The same things were measured in two ways. Each way mixes the same 8 hidden numbers, adds some noise and spreads widely along 5 directions of its own, which tell nothing about the thing.
Some things both ways: the first way, then the second way.
+1.31 -1.36 +3.39 +0.66 +0.22 +1.55 +0.18 +0.05 +3.92 -0.96 -4.46 +0.03
 +1.13 -1.22 -1.30 +1.60 +2.24 +0.33 -0.59 +0.88 -1.35
-0.77 +0.01 +0.18 -1.10 +1.73 +0.69 +1.56 +0.33 +1.84 +1.34 -0.24 +0.54
 -0.65 -0.67 -0.62 +1.43

-0.82 -0.25 -0.53 +1.35 -1.39 -1.29 +0.64 +2.92 -0.21 +0.62 -1.46 +1.26
 -1.35 +0.88 +1.93 +0.76 -0.21 -2.23 -1.89 -0.22 -0.54
-0.83 +1.16 -0.79 +1.35 -0.22 -3.33 -1.58 -0.40 -1.63 +0.43 -1.16 +1.14
 +1.17 +1.23 -1.67 -0.88

+0.51 -1.16 +3.15 +1.30 -0.15 +1.19 +0.06 +1.85 +1.62 -1.90 -3.75 +0.41
 +3.09 +2.02 +1.82 +1.52 +0.89 -0.49 -0.46 +1.60 +0.42
-0.98 +0.00 +3.86 -5.37 +0.83 +0.37 -1.33 -3.91 +0.04 +1.04 +0.83 -1.90
 -0.39 +1.33 +1.90 +0.46

-0.52 +1.51 -0.62 +1.37 -1.99 -1.49 +1.68 +1.76 +0.05 +0.61 +1.61 +1.02
 -1.73 +2.11 -0.38 -1.79 -2.22 +0.38 -0.40 -1.52 -0.54
+0.49 +1.78 +0.19 -1.59 -0.06 -0.97 +1.37 +0.26 -1.41 -0.15 +1.41 -0.49
 -0.80 +0.15 +0.61 -0.85

+2.48 +2.00 +0.92 -0.03 +0.71 +1.35 -0.55 +0.31 -0.26 -1.31 +1.04 -0.05
 -0.03 +2.20 +1.15 +0.44 -0.48 -0.32 -0.05 +0.33 +1.14
+0.80 +1.01 +1.41 -5.74 -0.23 +0.14 -2.30 -1.06 -2.24 +0.63 +1.24 +0.68
 -3.06 -0.62 +2.57 +1.78

+1.68 +2.39 -1.31 -1.40 +0.62 +0.52 -1.98 -2.34 -1.46 +0.59 +2.57 +0.06
 -0.30 +0.04 -1.35 -0.41 -2.46 +3.52 +1.72 -1.31 +1.29
-1.82 -0.56 -0.20 -1.78 +0.08 +1.46 -0.88 -3.40 -0.03 -1.35 +1.31 -1.03
 +0.15 +2.36 +0.54 +0.06

+0.95 +0.04 +0.30 -0.05 +0.36 +0.73 +1.37 -0.90 +3.47 -0.11 -0.12 -0.56
 -0.08 -2.30 -1.07 -1.02 +1.79 +1.73 -0.61 -0.83 -2.05
+1.04 +1.46 +0.24 -1.77 -0.03 +0.22 +0.75 -1.08 -0.36 +0.10 +1.41 -0.42
 +0.49 -0.46 +0.53 +1.75

+2.11 +0.76 -0.12 +0.37 +0.36 -0.44 +1.17 -1.93 +0.31 +0.20 +1.17 +0.56
 +1.45 -0.63 -0.10 -0.64 -0.30 +1.84 +0.09 -0.40 -0.64
-2.40 -0.46 -1.32 +4.00 -0.20 +1.19 +1.34 +1.33 -1.04 -2.23 -0.91 +0.11
 +2.66 +0.24 -1.36 -0.71

-0.99 -1.18 -2.87 -0.88 +0.41 -0.95 -1.49 -1.70 -1.64 +0.86 -0.83 +0.33
 -1.76 +0.61 +1.76 +2.41 -1.33 -1.16 -1.41 +0.07 +0.94
-1.90 +0.70 -1.07 +1.78 -0.66 +0.83 +0.22 +0.71 -1.16 -0.51 -1.97 -0.32
 +1.29 +0.79 -0.84 -0.89

-1.01 -0.68 +0.84 -1.06 -0.11 +1.05 -0.44 +0.19 +2.56 -1.61 -2.04 +0.14
 -0.46 -0.23 -1.35 +0.67 -0.11 -0.53 -0.57 +0.03 -0.58
+1.75 -0.86 -1.03 -0.57 +0.97 -0.43 -0.40 +1.92 -0.55 -0.18 +0.98 +2.63
 -2.16 -0.32 +0.03 -0.14

+1.21 -0.10 +1.67 +1.13 -0.49 -0.33 +0.47 +1.57 +1.54 -0.09 -0.86 -1.04
 +0.93 +0.79 +0.65 +1.17 +0.60 +0.72 -0.61 +0.27 -1.60
+0.37 -1.43 +0.14 +0.58 -0.09 -0.49 -2.06 -1.35 +1.51 +0.33 -1.45 -0.42
 +0.54 +1.58 -0.87 -1.43

-0.61 +0.26 -1.39 -0.85 +1.17 +0.05 -0.85 -1.84 -1.00 -1.63 +1.01 +1.56
 -0.14 +2.16 +1.93 -0.83 -2.03 -2.55 -0.55 +0.50 +1.23
+1.10 +1.76 +0.11 -1.07 -0.55 -0.76 -0.08 -0.84 -0.41 -0.84 +1.03 -1.19
 +0.91 -0.37 +0.29 +0.11

-1.72 -0.72 +1.85 +1.17 +0.77 +0.89 +0.51 +0.66 +3.59 -0.41 -1.78 -0.96
 +0.34 +1.79 -0.04 -0.18 +0.54 -0.01 +0.37 -0.17 -0.54
-0.30 -1.35 -0.78 +1.47 -0.30 -0.73 -2.73 -1.32 -1.76 -2.60 +2.29 +2.17
 +0.32 +0.39 +0.52 +0.72

+1.73 -0.49 +0.61 -1.43 +0.60 -0.21 -0.52 -2.06 +1.30 -1.30 -1.03 +0.45
 +2.01 -2.06 -0.83 +1.42 +0.42 +0.63 -0.78 +0.92 -1.23
+0.20 +0.66 -0.55 -0.16 +0.59 +1.63 +2.89 +2.69 +1.21 +1.24 -0.82 -1.25
 +0.43 -1.06 -0.96 +0.50

-0.01 -0.40 -0.79 -0.37 +0.68 -0.50 +0.98 -2.94 +0.00 -0.59 +0.46 +0.66
 -0.92 +0.00 +0.75 -0.16 +0.30 -0.88 -0.86 -0.12 +0.18
-1.03 +0.70 -0.47 +0.10 +0.51 -1.28 -1.49 -0.95 -0.47 -1.31 -0.38 +0.97
 +0.29 +0.50 -0.64 -0.58

+1.10 -0.50 -0.22 -0.46 +0.14 -0.44 -0.12 -1.39 +0.85 -0.16 -0.42 +0.55
 +1.80 -1.50 -0.09 +0.66 -0.25 +1.62 -0.48 +0.19 -0.83
-0.17 +0.37 -0.04 -0.07 +0.41 -0.08 +0.42 +0.91 +0.50 -0.08 -0.36 -1.12
 +1.20 +0.02 -0.96 -0.38

-0.66 +1.39 +0.36 -1.68 +1.78 -0.68 -1.71 -0.80 -0.15 -1.47 +1.32 -0.33
 -0.34 +1.43 -0.09 +1.18 -1.18 -2.22 -0.08 +0.75 +0.21
+0.57 -0.95 -0.32 -0.64 -0.47 +2.98 +0.75 +1.05 -0.70 -0.08 +1.60 -0.06
 -0.22 -1.12 +1.35 +2.54

-1.03 +0.10 -0.16 -0.72 +0.68 -0.76 -0.25 -1.29 +0.50 -1.20 +0.38 -0.46
 -1.35 +2.44 +0.40 +0.82 -1.53 -2.31 -0.85 +0.61 -0.17
+3.17 -2.82 -0.48 -0.63 +1.45 -1.78 -4.17 +0.72 +2.70 -1.43 -0.11 +2.04
 -2.15 +0.32 -0.65 -2.24

+2.61 +2.18 -0.39 +0.58 +1.08 +0.78 +0.51 +1.59 +0.49 +1.17 +0.50 +0.49
 +0.14 +0.24 +1.11 +0.92 +0.94 -0.39 -0.71 -1.49 +1.35
-1.71 +1.07 -0.09 +1.56 +0.36 +0.44 +0.65 -1.36 -0.53 +0.01 -1.65 +1.05
 +1.91 +0.24 -1.00 +1.31

+2.47 -0.42 +1.60 -0.08 +0.76 -0.11 +0.39 -1.61 +1.20 -0.58 -0.82 -0.63
 +4.44 -1.61 +0.20 +1.45 +1.66 +3.38 +0.50 +0.38 -0.43
-0.97 -1.08 +2.35 -0.78 +0.88 +1.26 +0.14 -1.47 +3.01 +0.89 -2.12 -2.42
 +1.30 +0.89 -0.43 -1.22

+0.07 +0.28 -0.37 -0.40 +0.42 -0.06 -1.36 +0.26 -0.83 -0.58 -0.32 +1.21
 -0.03 -0.05 +1.91 +0.04 -0.26 -1.44 -0.96 +0.51 +0.47
+0.37 +0.41 +2.20 -2.06 +0.40 +0.43 +0.64 -1.57 +1.20 +1.47 -0.63 -1.49
 +0.57 -0.13 +0.30 +0.66

-1.01 +0.48 -0.11 -0.40 -0.38 -0.36 +0.13 +1.77 +1.55 -0.50 -0.32 -0.76
 -0.22 +0.63 -0.29 +0.82 -0.37 +0.33 -0.60 -0.77 -0.32
+0.94 -0.16 -0.18 -1.14 -0.45 -0.58 -1.75 -1.62 -1.43 -0.30 +1.07 +0.54
 -0.20 +1.62 +0.46 -0.28

+2.08 +1.94 -0.77 -0.74 +0.13 -1.60 -2.29 -0.51 -3.05 +1.19 +1.52 +1.01
 -0.27 +0.14 +0.59 +1.34 -2.02 +0.09 +0.05 +0.29 +0.47
-1.48 -0.82 -1.86 +1.71 +0.20 -2.28 -2.84 -1.93 +2.48 +0.58 -2.35 -0.81
 +1.67 +2.78 -3.10 -1.67

-0.08 +1.17 +2.46 +1.45 -0.65 +0.44 +1.52 +3.43 +2.85 -0.87 -0.56 -0.96
 +0.58 +1.69 +0.24 -0.21 +0.92 -0.05 -0.30 -0.64 -0.90
+0.55 -1.60 +1.29 +0.36 +0.05 +1.23 +0.13 -1.74 -0.24 -0.21 +0.54 +0.78
 +0.23 +0.89 +0.86 +0.07

Other things, the second way, with their names:
(213): -0.45 -1.43 +0.09 -0.08 +0.25 -0.73 -1.05 +0.70 -0.62 +0.39 +0.73 +0.92
 -0.89 +0.29 +0.17 -0.06
(487): +1.10 +1.74 -1.39 -0.88 -0.55 -0.87 -0.30 +0.12 -0.97 -0.08 -0.88 +0.79
 -2.18 +1.00 +0.38 -2.00
(168): +1.11 -0.87 +0.32 -0.99 +0.09 +2.58 +0.02 -1.27 +1.26 -0.68 -0.30 -1.69
 +0.95 +1.68 +0.00 -1.03
(511): +0.49 +0.25 +1.03 -2.71 +1.27 -0.93 -0.11 +0.73 +0.05 +0.58 +1.02 -0.32
 -0.24 -0.32 -0.23 +0.38
(169): -0.58 -0.19 +1.46 -2.64 +0.08 +2.83 +0.92 -0.48 -2.27 -0.34 +2.38 -0.23
 -0.57 +0.05 +2.27 +1.78
(337): -0.72 +0.60 +0.92 -1.92 -1.37 +0.41 -0.17 +0.20 -3.80 -0.81 +2.16 -1.00
 +0.40 -0.46 +1.62 +1.16
(277): -3.67 +1.81 -0.35 -0.97 -0.82 -0.42 -1.51 -5.19 -3.11 -1.04 +1.97 -0.17
 +2.02 +2.31 +0.55 +2.55
(595): -0.56 -0.31 -0.44 +1.74 -0.47 +0.87 +0.28 -1.45 +2.59 +0.32 -2.48 -1.82
 +1.29 +1.37 -1.19 -1.67
(294): -0.76 +0.19 -1.41 +1.81 -1.62 +0.06 -0.40 +0.40 +0.05 -0.34 +0.37 -0.39
 -0.47 -1.03 +0.72 +0.78
(443): -0.11 +0.72 -2.06 +3.18 -1.12 +0.56 +0.19 -1.67 +0.05 +0.12 -0.71 -0.52
 +3.10 +1.60 -1.53 +0.74
(341): -1.51 -0.19 +0.54 -0.66 +0.24 -0.89 -0.30 -1.36 +0.52 +0.01 +1.50 -0.84
 +0.20 +0.41 +0.13 +0.46
(471): -1.03 -1.63 -1.05 +0.99 +0.76 +1.45 +0.14 +2.19 -1.40 -1.37 +0.27 +1.94
 -0.30 +0.04 -0.47 -0.01
(286): +0.31 +0.11 +0.73 -2.19 -0.39 +0.17 -1.36 -2.21 +0.04 +0.36 +1.41 -2.18
 +1.44 +1.12 +0.36 +1.00
(302): -0.28 +0.64 -1.12 +1.66 -0.39 -1.33 -0.58 +0.71 +0.10 -0.37 -1.22 +0.74
 -0.42 -0.14 -0.52 -1.29
(234): +0.13 -0.20 +0.32 -0.65 -0.11 -1.31 -1.99 -0.65 +0.56 +0.26 +0.33 +0.28
 -0.60 -0.49 +0.40 +0.69
(536): +0.68 +2.33 -0.04 -3.24 +0.28 +1.84 +2.28 +1.49 -0.69 +0.60 +0.90 -1.78
 -0.06 -0.95 +0.67 +1.41
(24): +1.23 -1.10 +0.74 -0.75 -0.19 +1.44 -0.38 +1.02 -0.22 +0.64 -0.39 +0.34
 -0.69 -0.67 +0.79 +0.52
(178): +0.57 +0.14 -0.07 +0.09 -1.01 -0.70 -0.85 +0.53 -1.51 +0.23 +0.87 +0.18
 +0.11 -0.95 +0.52 +1.17
(263): +1.83 +3.07 -1.27 +0.94 -0.59 -1.11 +0.73 +0.41 +1.14 -0.31 -1.82 -1.65
 +1.73 -0.20 -1.38 -1.43
(557): +0.36 -0.71 +2.34 -2.09 +0.61 +1.50 +1.46 +1.30 +0.09 +2.16 -0.91 +0.18
 -1.80 -1.06 +1.19 +0.38
(535): -1.35 -0.79 -0.18 -0.72 +0.64 +1.85 +0.49 +1.89 +0.01 +0.43 -0.44 +0.50
 -0.98 -1.00 +0.25 +1.12
(220): +1.51 +1.91 -3.42 +2.47 -2.47 -4.30 -2.37 +2.16 -0.08 +0.09 -0.25 -0.10
 -0.88 -1.26 -0.76 -1.12
(565): -0.60 -0.87 +0.68 +0.82 +0.96 +0.27 +1.44 +0.34 +0.56 +0.93 -0.25 +1.42
 -1.12 -0.04 +0.23 -0.28
(335): -0.18 +1.09 +0.64 -0.59 +0.52 +1.68 +3.13 +1.97 -0.10 +1.14 -1.85 +0.35
 -1.48 -1.17 +0.48 -0.48
(410): +0.34 -0.53 +0.41 +0.23 -0.36 +2.53 +0.74 +0.37 -0.52 -0.40 -1.21 -1.04
 +1.14 +0.87 +0.08 -0.93
(58): -1.53 +2.34 -2.21 +1.57 -0.12 +0.36 +2.96 +1.76 -1.35 +0.74 -1.47 +0.12
 +0.38 +0.63 -1.29 -0.63
(639): -0.32 -1.33 -0.59 +0.70 -0.54 +1.46 -1.02 +0.01 -0.91 -0.85 -1.26 +0.08
 +0.48 +1.53 -0.38 -1.15
(435): -2.60 +0.87 -0.54 +1.24 -2.31 +0.82 -0.02 -3.18 -2.54 -1.30 +2.15 -2.87
 +3.37 +1.96 +0.51 +1.00
(613): +0.78 -1.83 -0.05 +0.99 +1.38 +1.14 +0.65 +1.71 +1.05 -0.44 -1.44 +1.36
 -0.04 +0.21 -1.29 -1.42
(447): +1.50 +1.65 -2.99 +1.59 -1.53 -1.16 -0.51 +1.38 -2.10 -0.50 +1.12 +1.63
 -0.62 -0.85 +0.01 +0.96
(619): -0.27 +0.55 +1.18 +0.31 +0.32 +1.74 +1.56 -2.48 +1.75 -0.13 -1.27 -0.82
 +1.11 +0.31 +0.16 -0.01
(3): -2.75 +0.71 +0.74 -1.65 -0.10 +3.17 +1.35 -0.49 -3.02 +0.08 +0.30 -0.71
 +0.81 +0.89 +1.10 +1.54
(537): -1.19 -3.25 +1.50 +1.31 +1.14 +1.03 -1.65 -1.86 +1.00 -1.06 -1.75 +2.00
 -0.09 +1.55 -0.19 -1.50
(140): +2.20 -1.05 +0.44 -2.08 +0.40 -3.34 -5.60 -2.61 +1.99 -1.21 +0.47 +0.21
 -0.65 +1.10 -0.30 -1.48
(333): -2.31 -0.17 -1.49 +3.38 -1.14 +1.04 +0.52 +1.64 -1.15 -0.85 -1.88 +0.16
 +0.26 +0.36 -0.39 -1.55
(317): +0.58 +0.66 +0.15 +0.85 -0.06 +0.98 +0.85 -0.69 -0.08 -1.32 -0.90 -1.10
 +2.37 +0.82 -0.90 -1.14
(499): -2.05 -0.32 -1.24 +2.72 -1.89 -0.02 -0.97 -1.87 -1.40 -1.43 +1.12 -0.64
 +1.87 +1.10 +0.00 +0.46
(419): +0.76 +0.87 -0.50 +0.39 +0.01 -1.83 +0.17 +1.89 +0.54 +0.98 -0.70 -0.72
 +0.58 -0.65 -1.38 -0.72
(504): -0.22 -2.01 +1.14 +3.32 +1.97 +2.39 +3.31 +2.93 +2.91 -0.32 -3.22 +0.06
 +1.74 -0.71 -1.90 -2.23
(99): +1.35 -0.61 -0.79 +0.71 -0.26 -0.10 -1.57 -0.48 +1.48 -0.12 -0.34 -0.47
 +1.46 +0.10 -1.00 +0.56
(15): -2.25 -0.91 +0.31 -0.33 +0.85 -0.12 +0.04 +0.42 -0.52 -0.16 +1.52 +0.51
 -0.29 -0.04 +0.15 +0.84
(41): +0.97 +0.26 +0.42 -0.18 +0.09 -1.52 -1.40 +0.49 -0.89 -1.23 +1.41 +1.08
 -0.28 -1.30 +0.69 +0.51
(233): -2.49 -1.56 +0.13 +1.74 -0.15 -0.74 -2.17 +1.36 -2.10 -2.02 -0.71 +1.04
 +0.42 +0.29 -0.37 -1.44
(166): -1.41 +0.93 -1.21 +3.68 -2.62 +0.28 +0.56 -0.86 -0.43 -0.34 -1.61 -2.52
 +2.66 +1.44 -0.65 -1.73
(485): -2.54 +1.78 +0.01 -1.63 -0.40 +0.05 +0.61 +0.06 -3.71 -0.38 +2.05 -0.25
 +0.32 -0.09 +0.93 +1.78
(10): +0.36 +1.10 +2.04 -1.70 -0.50 +2.72 +3.51 +1.87 -1.92 +0.97 +0.07 -0.49
 -1.44 -1.92 +2.49 +0.71
(149): +3.59 -1.71 +1.77 -1.07 +1.45 +0.56 -0.24 +1.72 +3.03 -0.60 -1.24 -0.31
 -0.85 -0.69 -0.11 -2.73
(311): +0.60 -0.97 +0.46 +1.55 -0.33 -2.93 -2.87 -1.65 +3.77 +0.03 -1.81 -1.86
 +0.97 +0.98 -1.35 -2.90
(315): +1.76 -1.67 +0.37 +0.50 -0.18 -0.08 -1.25 +1.46 +1.28 -0.44 -0.17 +0.82
 -1.49 -1.60 +0.71 -0.40
(238): +0.66 -2.78 +0.46 +0.71 -0.79 +3.81 +0.83 +3.78 -1.27 -0.69 +0.33 +1.57
 -2.42 -2.87 +2.38 +1.32
(205): -0.03 -1.01 +1.19 +1.19 +0.70 +0.07 +0.71 +1.25 +0.78 +0.20 -1.93 +1.27
 -1.28 -0.34 +0.05 -1.91
(173): +3.12 +0.21 +1.45 -0.40 +0.15 -0.63 +0.48 +1.33 +0.44 -0.17 -0.70 +0.33
 -0.72 -1.19 +0.47 -1.77
(617): -0.20 +0.68 -0.05 +0.63 -2.13 +2.39 +3.10 -0.35 +1.20 +1.52 -0.70 -3.99
 +0.43 +0.59 +0.86 -0.94
(209): -0.43 +1.31 +0.61 -0.02 +0.70 -0.55 +0.85 -0.13 -0.81 -1.04 +0.60 +0.09
 +1.43 -0.33 -0.30 +0.17
(508): -1.64 -1.66 +0.02 +2.90 +0.00 +1.80 +0.07 -1.12 +0.41 -1.10 -1.17 +0.50
 +1.40 +1.10 -0.40 -0.53

Some of these things the first way, each followed by its name:
-0.11 +0.18 -1.11 +1.17 -0.94 -2.10 +2.23 +0.33 +1.02 +0.32 +1.33 -0.22
 -1.45 +1.95 +1.17 -0.31 -0.93 -1.62 -1.94 -0.52 -1.84
(149)
+2.02 +1.57 -2.39 -0.09 +0.59 -1.23 +1.97 -1.46 -0.11 +0.01 +3.13 +0.43
 -0.13 +1.94 +1.71 +0.28 -1.20 -1.22 -1.44 -1.09 +0.45
(263)
+0.31 -0.37 +3.23 +1.33 -0.36 +0.13 +0.13 +0.90 +2.17 +0.43 -2.53 -0.08
 +2.16 -0.17 -1.55 +0.48 +0.65 +2.70 +1.03 +0.01 -1.01
(15)
-0.40 -0.39 +1.16 -0.17 +1.15 +0.88 -0.26 -0.83 +1.43 -0.85 -1.64 +0.05
 +0.11 -0.30 +0.18 +0.43 +1.30 -0.43 -0.39 +0.31 +0.23
(277)
+1.56 +0.99 +0.81 +1.64 -1.10 -1.31 +0.23 +1.97 -0.31 +0.26 +0.01 +1.31
 +0.52 +1.80 +1.45 -0.06 -1.27 -1.38 -0.86 +0.36 -1.13
(419)
-1.56 +0.76 -0.47 +0.36 +0.42 -1.05 -1.14 -1.05 -1.15 +0.87 +1.68 -0.15
 -1.77 +0.84 +0.56 -1.58 -1.45 +0.66 +0.79 -0.34 -0.44
(499)
-0.17 -0.17 +1.51 +0.39 -0.13 -1.42 +1.20 -1.74 +1.61 -0.54 +1.23 -0.85
 +1.67 -1.34 -0.59 -1.85 +0.72 +2.81 +0.39 +0.06 -2.88
(435)
+2.23 +1.55 -1.07 -1.20 +0.97 +0.18 -1.23 +0.24 -0.60 -1.11 +1.30 -0.01
 +2.45 +1.60 +1.12 +1.93 -1.81 +0.57 -0.01 -0.09 +1.82
(410)
-3.07 -0.41 -1.12 -0.15 +1.42 -0.75 -1.98 -2.74 -1.36 +1.28 +0.50 -0.87
 -3.35 +1.30 +0.42 -0.52 -1.20 -0.30 +0.74 -0.06 +0.20
(294)
-2.52 +2.11 -0.75 -0.32 -0.63 -2.89 +1.14 +0.76 -0.98 +1.15 +2.57 +0.05
 -2.13 -0.53 -1.10 -0.61 -0.26 +0.12 -0.02 -2.15 +0.04
(565)
+1.68 +1.58 +0.57 +0.52 -0.30 -0.74 -0.48 +1.99 +0.84 +1.05 +0.77 -0.72
 +2.03 +0.37 -0.17 +0.82 -1.01 +2.22 +0.30 -0.82 -0.94
(286)
-0.67 -1.36 +0.43 -1.43 +1.26 -0.97 +0.65 -4.67 +0.04 -2.50 -0.16 -0.74
 +1.22 -0.34 +0.25 +1.24 +0.80 +0.36 -0.46 +1.14 +0.09
(333)
+0.64 +0.46 +0.71 +1.41 -0.29 -1.49 +1.38 -0.69 -0.40 -0.40 +1.73 -0.60
 +0.30 +2.30 +1.90 -0.67 -0.43 -0.29 -0.74 +0.53 -1.18
(166)
+0.09 -0.12 +2.45 +1.67 +0.57 +0.35 +1.11 -0.24 +2.24 -1.05 -0.44 -1.14
 +0.05 +1.93 +0.82 -0.70 +0.88 -0.30 -0.29 +0.74 -1.51
(315)
-1.04 -0.25 +0.99 -0.30 +1.56 +0.12 +1.00 -1.53 +1.35 -2.14 +0.10 +0.23
 +2.14 +1.26 +0.92 -0.53 +0.44 -0.87 +0.03 +0.37 +0.85
(41)
-0.48 -1.75 +1.74 +0.74 -0.97 -0.88 +1.29 -1.52 +1.46 -2.52 -0.64 +0.55
 +0.29 -0.31 +1.22 -1.97 +1.11 -0.82 -1.48 +1.86 -3.36
(337)
+1.32 +0.84 -0.85 -0.17 +0.11 +1.28 -0.86 -0.12 -0.90 -0.18 -0.53 +1.12
 -1.30 +1.14 +1.10 +0.61 -1.07 -0.42 -0.46 -0.25 +1.83
(335)
+1.12 -0.89 +1.84 +0.10 -0.40 +0.24 +0.21 +0.42 +1.99 -1.69 -2.53 +1.29
 +2.97 -0.63 -0.08 +0.62 +0.41 +0.07 -0.71 +1.14 -1.21
(511)
+0.11 -0.32 -1.06 -1.72 +0.44 -0.23 -0.82 -1.61 -0.19 -1.86 -0.10 +1.23
 -0.57 -0.48 +0.56 +0.82 -0.63 -2.01 -1.55 +0.79 +0.12
(613)
-1.17 -0.20 -0.90 +0.41 -0.41 +0.31 +0.05 +0.85 +0.59 +0.39 -0.36 -0.23
 -1.25 +0.56 +0.84 +0.01 -0.12 +0.84 -0.37 -0.91 +0.43
(10)
+3.38 +0.92 +0.22 -0.86 +0.56 +0.63 -0.17 -0.67 +1.33 -0.90 -0.05 +0.30
 +2.74 +0.29 -0.89 +1.79 -1.18 +1.33 +0.05 +0.02 +0.27
(536)
-0.78 +1.43 -0.86 -1.25 +1.08 -0.14 -0.22 -0.95 +0.49 -1.26 +1.94 -0.51
 -1.55 +1.55 -0.23 +0.09 -1.06 -1.66 -0.39 -0.59 +0.48
(447)
-0.79 +1.92 -1.30 +0.72 -0.52 -2.07 -0.10 +0.96 -1.03 +2.08 +3.06 -0.06
 -2.35 -0.28 +0.65 -1.74 -0.89 +0.44 -0.20 -1.46 -1.31
(178)
-1.16 -0.43 -0.05 -0.60 +0.55 -0.53 +0.75 -1.76 +0.70 -0.61 -0.01 -0.84
 -1.03 -1.72 +0.31 +0.31 +1.78 +0.45 -0.65 -0.32 -0.12
(537)
+0.26 +1.89 +0.23 +0.68 +0.67 +0.40 -1.51 +0.16 -0.60 +1.07 +1.85 -0.93
 -2.75 +1.73 +0.80 -1.16 -1.00 +0.74 +0.80 -0.45 -0.42
(238)
+1.40 -0.02 +1.88 +0.80 -0.06 -0.80 +0.28 -0.26 +0.89 +0.31 -1.22 -0.27
 -0.78 +0.31 -0.24 +1.21 +0.67 -0.50 -0.68 +0.74 -1.69
(535)
-1.11 +0.21 -2.49 +0.06 -0.35 -2.85 -0.31 -2.02 -3.30 +1.58 +2.28 +0.84
 -1.32 +0.01 +1.42 -0.52 -1.58 +0.82 +0.07 -0.75 +0.09
(233)
